All groups share one centre, and each spreads out both ways along 11 directions, with some noise.
Some rows, each with its group after it:
[ 22  16 -31  23  64 -27  59 -19  43  -2  19  21 -38   7  43   1  30 -12
  54 -50 -10  40 -32]	lavef
[ 33 -11  -4  23 -65  -1  10 -35  -1  45   2  -5  46 -10 -20  26  16   9
  -3  31  23 -19 -12]	kupem
[-15  -9   3 -13  27  -5  -9  29  32 -10  -4 -17 -32   5   6   5  16  10
  27  21  19   8 -14]	lavef
[-12 -18   2  20  10 -15  39 -12  13  34 -10  -7  12 -21  29  -2 -22 -28
  10  15  38 -13 -21]	kupem
[ 22  22   1 -10  32  -5  22  -3  23 -23  20  23 -27 -10   4 -11   8 -14
   6 -42   4  19 -26]	lavef
[ 36  -4 -12   5  36 -28  29 -17  45  29   1   1 -20 -17   9   6  10  11
   4 -28  -5 -24 -15]	Guzi
[ 35   2  -9   4  51 -28 -33  12   7 -12 -15  11 -26  -5   9   1   0  24
  -1 -55 -52 -19  37]	goga
[  8 -14  10  -1   1  -2  -3  -9  36   9  -4  -3  -5 -21  -3   7   4   4
   2 -10  20 -17 -27]	goga
[ 46  30  -7  57 -28 -19 -16 -33 -11  21 -15   9  52 -31  15  17  17  20
  51  -4  -8  -1  -4]	lavef
[ 14  20  16 -27   4   6 -27   4 -43 -33   7  13 -16 -25   2  12   4  -7
   9  -2  24  -8   3]	Guzi
[-21  18 -22  14 -27   6  -5  -9 -10   5 -16 -22  39   2   8  -6  -8  26
   1  28 -24   1   4]	gerag
[  0  -6 -69  40 -33 -14  36 -33  35  68  23 -35 -25  -7  17  44  22  11
  44  23   5 -12 -21]	gerag
[ 28 -20  26  -5 -19  -6 -51  40 -23  19   7 -12 -29   6 -50  17  -6  12
 -18  22  18 -19  44]	Guzi
[ -1  -1 -16 -11 -23   1 -44  11 -14   2  77  10 -25  24  29  20  54  -5
 -51 -43  22  -4 -30]	Guzi
[  1 -28   9 -16  -4   1  17   1  31   5  -2  -5  -2   5 -15   7  -2  -8
   1  22  32  -8  -4]	gerag
[  6  10 -25   2  -7   0  -1   0  11  16  31 -15 -20  -3   3   4   1  11
 -18 -10  17  -1 -14]	kupem
[ 22 -17  19  21  -7 -21 -69  12   9  20   6   2   1 -20  24  13  14   7
 -18 -32  13 -41 -12]	gerag
[ 31 -23  -9 -25  69 -28  32   1  44  26 -23  -6 -55  -3 -11   8  -3  28
 -10 -16 -34 -52  25]	kupem
[ -6  31  -4 -10  15  -1 -10  22  13  -8  28 -25 -28  12   4 -16  30  40
 -30  -6   2   7 -19]	kupem
[ 14   7 -57  53 -49 -34 -27  -1 -44  37  19 -22  62  23  41  39  41  42
  12  24 -28 -17  37]	lavef
[ -9  12 -30 -11 -40   8 -12 -32 -19 -23   5   5  75 -12  36  17   8   9
 -20 -10 -16 -23 -16]	sakun
[ 49 -20 -51  64 -38 -39 -37   9  50  35  -7 -31  43   8  -3  27  17  40
  25  -1 -20 -12  25]	Guzi
[ -1  21  -2 -14 -12   1 -41  37 -39 -39  58   9 -12  22   6  -5  36  -1
 -38 -16  31  28   2]	Guzi
[ 24  26  31   6 -24  10 -61  -1 -39  19   0  -2  -3 -21 -21  17  23  30
  -2  18  11 -19  -1]	kupem
[  9 -15  47  15   0  -2 -46   3 -31  12  -5  25  -8   0   2   9  10 -10
  -1 -14  -4 -10  16]	goga
[ 21 -28  24  24  -8  -2 -17 -12  30  25 -19   6  11  -7 -11   5   3  -3
   5 -20 -18 -12  -5]	Guzi
[  6 -27 -21  32   6 -10   9 -15  50  38  18  12 -23  22  14  10  15  -7
  -8 -48 -31  12  -8]	Guzi
[  0  14  19  13  -2   2   2  -5   7  23 -14 -19  11  -9 -24 -27 -14  30
 -27  13  -3  -8  -1]	sakun
[-49 -13 -17 -38  -7  26 -13  32  36 -66 -14 -15   8  53 -21 -18  -4   8
  -6  22 -16  32  11]	gerag
[ 36   2  17  11   2  -9   4 -11   7  10   4  10  -9 -20 -15   2  -1 -10
  -3 -20  13  -3 -10]	sakun
[-46 -42 -44 -31   1  -4  40   9  36  -8  23 -18  17  12  47   3 -13 -28
 -32   3  34 -29 -20]	sakun
[ 23   4  -3  14  -9 -10   2 -16  -5  15  18   9  35 -17  14  -4  -8  -2
 -34 -30   8 -22  -4]	sakun
[-12 -12 -13  10 -28   2 -23   4  14   4  12 -16  12  -3  20  21  10  -2
   6   8  25  -8 -25]	kupem
[ -2  -1 -11  -8  32 -15  11  12  21  -2  15  -6 -20 -10  25  -7   1   0
  -8 -20  20 -11 -15]	lavef
[  6  11  11  12 -41  13  -8  -8  27  25   2 -32  44  -6 -28 -19  -6  38
 -50  18  20 -18 -27]	kupem
[ 22   0  12  13   3 -13 -15  -9 -13  31 -20   3   5 -25  -2  18  -5  11
  11   5  -8 -34  12]	kupem
[ 33  14 -34   4  -6 -24 -33   3  10 -13  -8 -14   9 -46  20  35   5  18
  48  13  31 -24 -10]	Guzi
[-24 -19  12 -10 -13   0 -27   2   7 -14  31   9  58  28  64  -2  46  -4
 -50 -17  34 -16 -49]	sakun
[-23  42   5  -9  35   9  45   1 -17   7  -3  -6 -24  31   1 -12  39  30
  13  41 -20  33  -7]	goga
[  4  42   1 -13  16  18 -29   9 -15 -11   4 -17 -79 -18 -47 -13 -17  27
  -9 -18 -35  11  10]	kupem
[ -6  49 -11  -3   8   7  -9   7   8 -20  -6 -28   8   3 -18 -40 -14  41
 -30  -7 -36  22   1]	gerag
[ 13 -23  41   2 -14  10 -11 -22  24  21 -34   7   9 -50 -20  -3 -41 -19
   1 -11  15 -35 -19]	sakun
[ 66  37   7 -13 -21  -5  -3 -11 -35 -22  36  29  27 -19  -2  20  51   4
  14   7  58   9 -25]	goga
[ 49   6  47 -58  16  17 -42  41  -3 -73 -15  26 -10  14 -84 -26 -12  17
 -37 -14 -15  18  38]	gerag
[-22  28 -43   9 -19  -5 -55  36 -26 -43  33 -32  13 -45  50  -1 -32 -15
  14  -8  58   3 -10]	lavef
[  5   1   5  -3   5  -4   4  -4 -20 -12  13  25  19   9  27   1  19  -9
 -16 -23  -7  -6   2]	sakun
[-43 -26   7   8  21   5  41 -14  30   4 -13  10  10  10  29 -38 -44 -38
 -25 -34 -21   1 -13]	sakun
[ 26  41  -7 -22 -23  15 -21 -12  10 -36  38  14   0  10 -11  23  76  31
   9  -6  20  29 -56]	goga
[ -1   8   7  48  -6  -4 -38  18  35  14  14 -17  -9   6  26 -11  22   7
  19  -5  35  27 -41]	lavef
[-14   8  -1 -15   1  12 -26  -6   8 -16  21  12  -4   7  28  -1  29   5
 -31 -45 -18  -5 -32]	gerag
[-28  -5 -14  36 -15  -5 -16  -4  -8  17  20  -8  29  19  51 -11   9  -3
 -31 -19  -5  -7 -17]	kupem
[ -2 -44  32  39 -18 -11 -31  -9  33  56  -9  -8  15 -15  36  30  22 -13
  24  13  53 -36 -43]	gerag
[-25  32 -12 -52   4  16  -3  14 -50 -24  32 -11 -30  -7  14   5   9   7
 -19  19  28  -4 -11]	Guzi
[-63   6 -43  23 -10  17  20 -10  15 -11  17  -9  -7   7  32 -31 -41 -37
 -10 -45 -34  42 -19]	kupem
[-13 -36  17   2   6  -1 -42  29  20  23  -8 -21 -61  12 -18  22   2   3
  16  12   2 -13  24]	lavef
[ 33   6 -18  43 -21  -9   6   0  55   7  18 -14  15 -24 -15 -34 -39  -8
 -13 -48  16  30 -18]	sakun
[ -9  -9 -20 -21  -1  -1 -17  22  12 -38 -14 -10  19   7  -2  -5 -23   6
  -6  -4 -16   1  23]	goga
[  1   5 -25  -8 -30   7   4 -14   1  14  25  -5   8  19   1  21  39  17
 -11  10  10  -4 -20]	gerag
[-18  -9 -31 -10   3  -4  29 -12  14  15  27  -1 -12   9  24   9  13  -6
 -25 -21   0 -11 -19]	gerag
[ -6 -12 -37 -29  -8   0  26 -12  21  20   9 -23 -13 -13   3  37  18  17
   4  27  26 -34 -24]	sakun
[ 17  -3 -46  13   2 -20  18   2  21  13  24 -11 -24  -9  14  19   1  -5
  27  -6  17   4  -3]	sakun
[-30 -22 -14  11 -39  12  10  -3  58  46   8 -45   5  51  -4  14  54  41
 -10  62  14   1 -39]	goga
[-26 -21  -9  16  -8   1 -10 -17  16  23  16  13  29  47  41   2  46  10
 -55 -38 -48 -12 -15]	Guzi
[ -9 -30 -45 -16 -13  -8  -7   9  38  -5  28 -10  -4  -3  36  40  24 -10
  20   6  46 -20 -29]	gerag
[  2  13  11   2   4  -3 -13   1  -9  16  14 -16   0 -36  20 -11 -15   5
 -34  -9  38 -34 -20]	goga
[-11 -12   6  -1 -50  15 -55  -6 -11  -1  -9  -8  60   0  -1  11   6  17
 -36  11   0 -30  -8]	lavef
[-10 -30  24  14 -65  11 -20 -17 -12  54  29  -1  43  16  14  19  36  -2
 -49  23  50 -33 -35]	kupem
[ 23 -30  -8 -17 -29  14  -6 -25  57   9  -9   1 -29 -16 -44  36  -1  -5
  29 -16  -4  -9 -20]	lavef
[  9   0 -25   4   7 -20   4   6   2  -2  17  -4   4  -7  18  12   5  -5
   9 -13  12  -5  -4]	gerag
[  2   4 -14   8 -19   7 -16 -14  21   3   7 -10  -2 -30   0   5  -8  -4
   4 -20  13  -5 -28]	goga
[ 13 -14  32  17  20  -9  -4 -34   7  16 -11  38  33   4  40  -3  28  -8
 -16 -58 -37 -23 -18]	lavef
[ -6 -10 -14  13 -16 -10 -23  -1 -20  11  -2  -6  36   8  19   9   9  19
 -19   5 -24 -25  19]	lavef
[ 25  -8 -39  10  -8 -29 -11  15 -17 -20  17   6  50  25  26  13  20   5
  -8 -11  -4  -1  35]	goga
[ 22 -14 -30  30 -27  -8   3 -31  62  32 -39 -21  17 -16 -19  29  -6  32
  39  13 -35 -15  -5]	Guzi
[-20 -19 -41 -39  24 -13  40  -6 -10  21  13 -12 -27   8  38  39  24   6
   6  24  10 -38   5]	sakun
[-16 -34  62 -11   8  -1 -47  21 -44 -10   6  30  26  -3  30 -15 -14 -48
 -43 -29  33 -29   4]	goga
[ 10  29 -65  20 -30   7  44 -37  39  -5 -35 -24   2 -35 -31  26 -26  10
  88  35 -22  29  -5]	goga
[ -5 -35  25  10  -1  14  13 -14  60  43  -7   5 -44  11 -32  -8  -9 -14
 -20 -27 -11  -4 -13]	Guzi

New rows, each followed by its group:
[-15 -25  23  34   5   2   6 -13  48  27 -25   2  15   6  10 -23 -16 -17
  -7 -25 -17   4 -19]	Guzi
[ 12 -21   7  16  -8  -3 -21  -1  47   9 -21 -16   4 -17 -14   3 -15   4
  17   1  24  -7 -16]	Guzi
[ 26  23 -54  24  42 -55   3  24 -27  -3  34 -10  21   6  73  -5  24  24
  -9 -16   3 -19  23]	Guzi
[  1  -8  35  28  -3  -2   3 -14 -43  41  24  25  12  13  30  11  42 -11
  -4  14  25  -4 -12]	goga
[ -2 -36 -32  18  21 -36  14  35  51  23 -10 -47  -2 -10  22  -3 -46  -4
  14  27  46 -28  16]	gerag
[-49 -35 -27 -44   2  17 -27  24  48 -42  37  -1 -26  25  32   4   6 -36
 -33 -44  21   2 -38]	lavef
[ -7 -28 -18   7 -24   6 -33   1  47  13   1 -17  -1 -10  -4   4 -15   0
 -27 -33  -2 -20 -16]	goga
[ 17  24  -4 -11   2  -2 -21   3 -28 -12   2  10  -5  13  -7  16  36  32
   2   6 -24   3  14]	sakun
[ 65 -18  20  58   6 -44 -33  30  -1  30  12   1  -2 -20 -10  -8 -21 -10
   5 -27  29  -2  35]	Guzi
[ -3  30 -11 -46   4  15  17  -6 -14 -23 -12 -21 -29 -43 -17  14 -10  20
  25  41  22 -20 -10]	Guzi
[ 14  24 -10  15  12 -20  -2   0 -38  -7  26  23  15  22  32  -1  36   7
  -3 -18 -15  15  20]	sakun
[ -6  -6 -14  33   5  -8  18 -18  13  39 -39 -16 -22  -6 -15  12 -23  12
  51  20 -42  -8  24]	goga
[ 46   2  14  23  45 -34  16 -12 -14  41  -3  25   1  -1  28   4  27  17
   1 -30 -21 -25  16]	lavef
[ 33  -2 -20  57 -64 -14  -7 -35 -11  85  -3 -21  41  21 -24  28  28  56
 -16  31 -47 -28  25]	lavef
[-18 -23 -21 -25   5   6  -1 -14  19   0   3   8 -20  -9  18  37  16  -7
  24  -2  -5 -24 -14]	sakun
[ 64  68 -26  38   4 -35   4  18 -59  -9  41  10   6  28   1  -6  46  41
  19   3 -12  52  39]	sakun
[ -2 -27 -25  -8   4  -6  -3   7  13   8 -27  -7 -30  22 -10  45  17  19
  53  40 -22 -13  31]	lavef
[ -2  -1 -42   1 -25  -6 -28 -19  23   3 -20 -20  22 -18  24  49  21  27
  39  18 -12 -30 -10]	Guzi
[ -5  -1 -32 -10  -2  -8  -2   9  11  11  13 -22 -15  11  17  34  36  25
  17  30  26 -16 -17]	sakun
[  8   7 -10   1  21 -17  35  11 -10  23  28 -12  -7  17  16   7  41  26
  -6  31  37  -1  -5]	sakun
[-32 -36  12  -9  14   6  65 -18  28  10  -9  11  11  46  14   4  25 -18
   9  29  10  13 -21]	goga
[  4  10   4 -41  11   4  -3   2 -26 -40 -35  -7  26 -48  -8  -5 -48  -5
 -11   9   6 -38  13]	lavef
[ 23  -1 -32  19   0 -21  38 -15  11  18  -1   4   6   8  -4  12   4   6
  23  -6 -27  14  13]	goga
[  5 -24 -32  30  43 -46  61  -5  43  -8 -17   3  63   3  76 -15  -6 -12
  23 -15  11  -9 -13]	kupem
[-36  14 -44  -1 -22  13  -6 -18   3  -9  -9 -24  45  13  25 -14 -13  29
 -35  -4 -44  -6  -1]	sakun
[-30  -9  19 -12 -16  17  -5 -28 -40 -23 -54  18  66 -26  24   7 -32 -26
  20  16 -21 -29  11]	sakun
[  0 -10 -41  -2 -25   4   4 -21   7  -8  -1   2  14 -15  -1  25 -12  -7
  13 -14 -22 -12   5]	lavef
[ -4   4   8  29 -55  21 -33 -35   4  25  18  18  30   3  10   9  24   2
 -39 -42 -27  -4 -35]	Guzi
[-10  -5 -19  26 -27  -5 -30   7  17  16  23 -26  14  19  17   6  29  21
  -4   8   9  14 -22]	lavef
[ 32  16 -14  12 -38  14 -36 -23  47  10  13 -10 -30 -27 -33  18  14  23
  -1 -39  -6   6 -33]	goga
[  8  19  -2   2  17  -8  45  -3  24  19 -35 -40   0 -36 -24 -26 -52  18
  11  37  24 -15  -3]	Guzi
[-10  -9   3  27 -69  34  -3 -32  20  34  15   3  -7  22 -39  26  33  -4
  13  13  -2  30 -33]	goga
[ 30  15  10  39  23 -33   5   7 -31  17  21  23  12   3  32 -15  17  -8
 -10 -26  -2   7  14]	sakun
[-14  18 -57  12 -14  -4   8  -9 -23   4  11 -11  10  17   4   8  -1  23
  -4  -6 -65   6  34]	gerag
[ 13 -13  42 -22  40  -1 -12  36 -20  -8  26  22 -75  -3 -11  -5  -7 -29
 -13 -20  42   1  11]	Guzi
[  4  38 -33  -2  -6   7 -13  18   8 -31  47 -10 -24  12   6 -18  17  16
 -17 -27   4  43 -19]	kupem
[-27 -24 -14  -8  -3   8   5   0  27  -8  -1  -3 -18 -11   8   6 -24 -34
  21 -10  18   3 -19]	kupem
[ 49  14 -45  33   9 -26  -9 -26  29   7  -3  -3  -7 -70  10  14 -38   0
  29 -65 -12 -28  -6]	goga
[-21   8  -2   7  41 -19  64 -19 -51  13   1  20  11  17  53  -2  19 -12
  26  20 -21   8  16]	sakun
[-34 -11  39  55 -43  18  -8 -27 -36  78   3  -4 -19 -27  -3  -5 -39 -38
 -11  -6  11 -14 -14]	goga
[ 33  19 -24  -8   1  -5  22 -11  11  15  27   2   2  -3 -10  -7   8  16
 -49 -40 -11  -8  -3]	sakun
[-31 -12   0 -33  -6  23 -34  45   8 -18  24 -28 -50   9 -29 -14 -27  -1
 -51   0  20   0   6]	lavef
[-32   6 -16 -14   2   7  -7  22  12 -24  -7 -27   0  -2  11 -13 -17   1
  14  30  29   7  -4]	Guzi
[ 23 -14   3 -19  43 -24  16  12  43  25  -9 -21 -26  -7  -7  -4   6  37
 -34  -2  11 -44  -4]	kupem
[ 13 -28 -44  24  -7  -7  20 -31  42  28   5  15 -10  36  13  50  48   9
  37 -19 -60   9   3]	lavef
[ 24  31 -45   5 -47   0 -48 -16 -12 -34   4  -7  48 -21  -5  27  11  23
  22  -9 -16   1   3]	sakun
[ 18  -3 -25  -4   1  -3 -19  -6  15   2  -1  -2 -26 -25 -21   9 -28   6
 -15 -47 -33 -22  16]	sakun
[-23  -8  10  13 -26  11 -24 -11  17 -17 -44  -7  69  -3   7  -8 -20  10
   7   9 -18  -5 -11]	kupem
[ 40   8 -35  -9   2  -9   2 -11  57 -13  11  -6  -6 -45 -13  -1 -25   2
 -16 -61   5 -18 -22]	goga
[ 32   1 -21  35  15 -33 -13   7   3  17   1  -5   9 -20  27  12   0   6
  19 -20   9 -15  13]	Guzi
[-15 -15 -15   7 -15  -8 -37  22  -8   2  18 -19  18  14   7 -12 -22   6
 -51 -19  -8 -16  19]	goga
[-51 -38 -20  41 -36   0 -13 -10   7 -27  -8  15  77  -9  83  14 -25 -75
  53 -13  21  16 -27]	kupem
[-59  14 -14  14  -4   9  13  -8  -8  -4  30  -4  47  29  75 -37  13 -11
 -66 -26  -8  12 -40]	Guzi
[-13  23  -3  21 -16  11   0 -13  -4  48  -6 -36 -17 -25 -27 -22 -30  29
 -30   8 -13 -21  -1]	kupem
[  3 -14  -3 -39   8  23  29 -26  28  25   5  10 -64  17 -37  24  20   7
 -17 -12 -27 -13 -12]	Guzi
[-12  22 -27 -20 -33  26   5 -33   9  -2  19 -13  -1 -18   6  15  19  16
 -15  -4   6  -7 -52]	Guzi
[ 15 -32 -21   0  -8 -11 -24   3  42  -6 -13  -8   9  -6  -5  16 -16   2
   6 -19  -6 -26  11]	goga
[ -7 -41 -13  13  16 -11   3  26  39  10 -16 -11 -25  55 -18   2  -5   9
  11   8 -43  18  37]	Guzi
[ -8  23   3  -5  -2   8 -38  11  -5 -27 -10 -10  26  -4   9 -22  -9  17
 -23  -5  -5  -5  -2]	gerag
[-31  25  -4   5 -38  22 -54  20 -24 -43   2 -19  33 -32   8 -16 -35  -9
 -11  -6  30   7 -14]	lavef
[-15 -10 -70 -24  46 -32  78  40   9 -43  24 -28  10  33  30 -33 -28 -12
 -20  13  19  18  33]	gerag
[ 26   5 -45  -1 -18 -18 -16  19 -11 -17  22 -11  43  17   7   3  13  22
 -20   4  -4  -1  35]	goga
[-28 -38 -36  -9 -42  10 -51   2   6  -1   5 -16  18 -14  12  36 -28 -15
 -28 -17   3 -49   8]	lavef
[-16 -16  12   7  32 -30  10  15 -21  21 -29 -25  33 -13  47  -5 -23   2
   2  38  26 -45  15]	goga
[ 20   7  30 -31  13  11  18 -25  11 -17 -50  19   9 -15 -39   6  -1  12
  18  12 -19  -8   0]	lavef
[ -2 -13  10  15  -6  -9  -8  10  15  -6   1   6  19  22  11   0  25  -1
  14  11  20  15 -11]	gerag
[-24 -13  14 -12  22   3  10  -2 -12  -2 -23   7  -5  -1  10   5  -8 -12
   6  11 -16 -13  11]	sakun
[-34  -8  19  14 -16  20 -35  10   4  23 -15 -23 -21  12 -25  -4 -12  14
 -12  20 -28  -4   4]	goga
[ 45  10  24  -7   3 -10 -22  -2   6  29 -21 -15  -1 -19 -29   8   8  43
 -17  16   1 -47   5]	kupem
[ -8  20 -27 -20  26   3  -2   7  40 -13 -12 -34 -27   4  -7 -12   5  52
  -7  -2 -27   2 -11]	goga
[  1 -15 -16  12 -23   3   7 -11  36  20  12  -4   0  31  -4  18  33  14
  -6   5  -6   6 -21]	goga
[  1 -14  -7  11 -41  20 -17 -28  28   6 -17   5  -3 -11 -32  25 -14 -11
  32 -11 -29   6  -6]	lavef
[  3  17 -11  20  -2  -6 -44  19  -8 -14   3 -16   2  17   4  -6  13  26
   2  -4 -20  25  12]	sakun
[ 10  27 -12  13  34 -22  39   9 -32  14  17  -8  -8  -7  15 -30 -20   3
 -20  -7   2   0  18]	Guzi
[  1  13 -10  40   7  -8 -18  -9  34  31  -5 -18 -25 -18  16  -3  -3  18
   5 -24 -14  -3 -23]	gerag
[  6  11  11  27  18 -22 -26  10 -44   5  -1  14  15  11  39   2  24   8
  17   6 -12   2  20]	sakun
[ 38   6 -61   4 -31 -15   8 -13  42 -20  -3 -18  44 -23  10  34  16  24
  46  16  28  -4 -19]	goga
[ 37 -15   7  16  24 -24   5   0  43  17  29  20 -31 -18  27  24  35 -24
  43 -29  60  -2 -44]	gerag
[ 18 -53  18   2 -12  -4 -53   9  61  31  14  -2 -17 -10 -15  -8 -32 -16
 -75 -77   1 -51  -7]	goga
[  2  25  -2   4 -38  15 -35 -19 -12 -38 -23   5  47 -15 -15   2  -3  12
  21   4 -20  15   1]	sakun
[ 48 -25  20  23 -24 -17 -15 -25 -14  47  11  26   3 -12  -2  49  27 -16
  25  -8  15 -29   4]	gerag
[ 16   9  12   8 -15   4 -11  -1   9  13  24   5 -10  18 -28  -6  20  13
 -31 -19  -5  19  -9]	lavef
[ 44  22  47  -7   4  -3 -35   7 -29 -32  13  30  37  -9  -2 -13  29   6
 -13 -14  28   5 -12]	gerag
[ 16 -16 -11 -16 -19  -5 -28  13  34 -18   7  -8  33 -18   7   6  -5  -5
 -23 -22  37 -31 -15]	goga
[-30  -5  37  51 -12  12 -15 -13   3   2  11  34  10   2  35 -39 -27 -66
 -10 -66  -5  35 -34]	Guzi
[-12  36  -9  -9   8   3 -16  16  -3  -3 -11 -39  -2  -7   0  -7  11  50
   9  40   4  -7  -3]	goga
[-12 -10  12   3 -23  23   5 -46   0  44 -12   0   9  -3  -6  12   6  13
 -31  -7 -38 -35 -15]	Guzi
[  3  17 -32   0   2  -5  -6  -4  10  -9   3 -16  -1  -5  10   0   8  24
   9  -4  -6  -2  -5]	goga
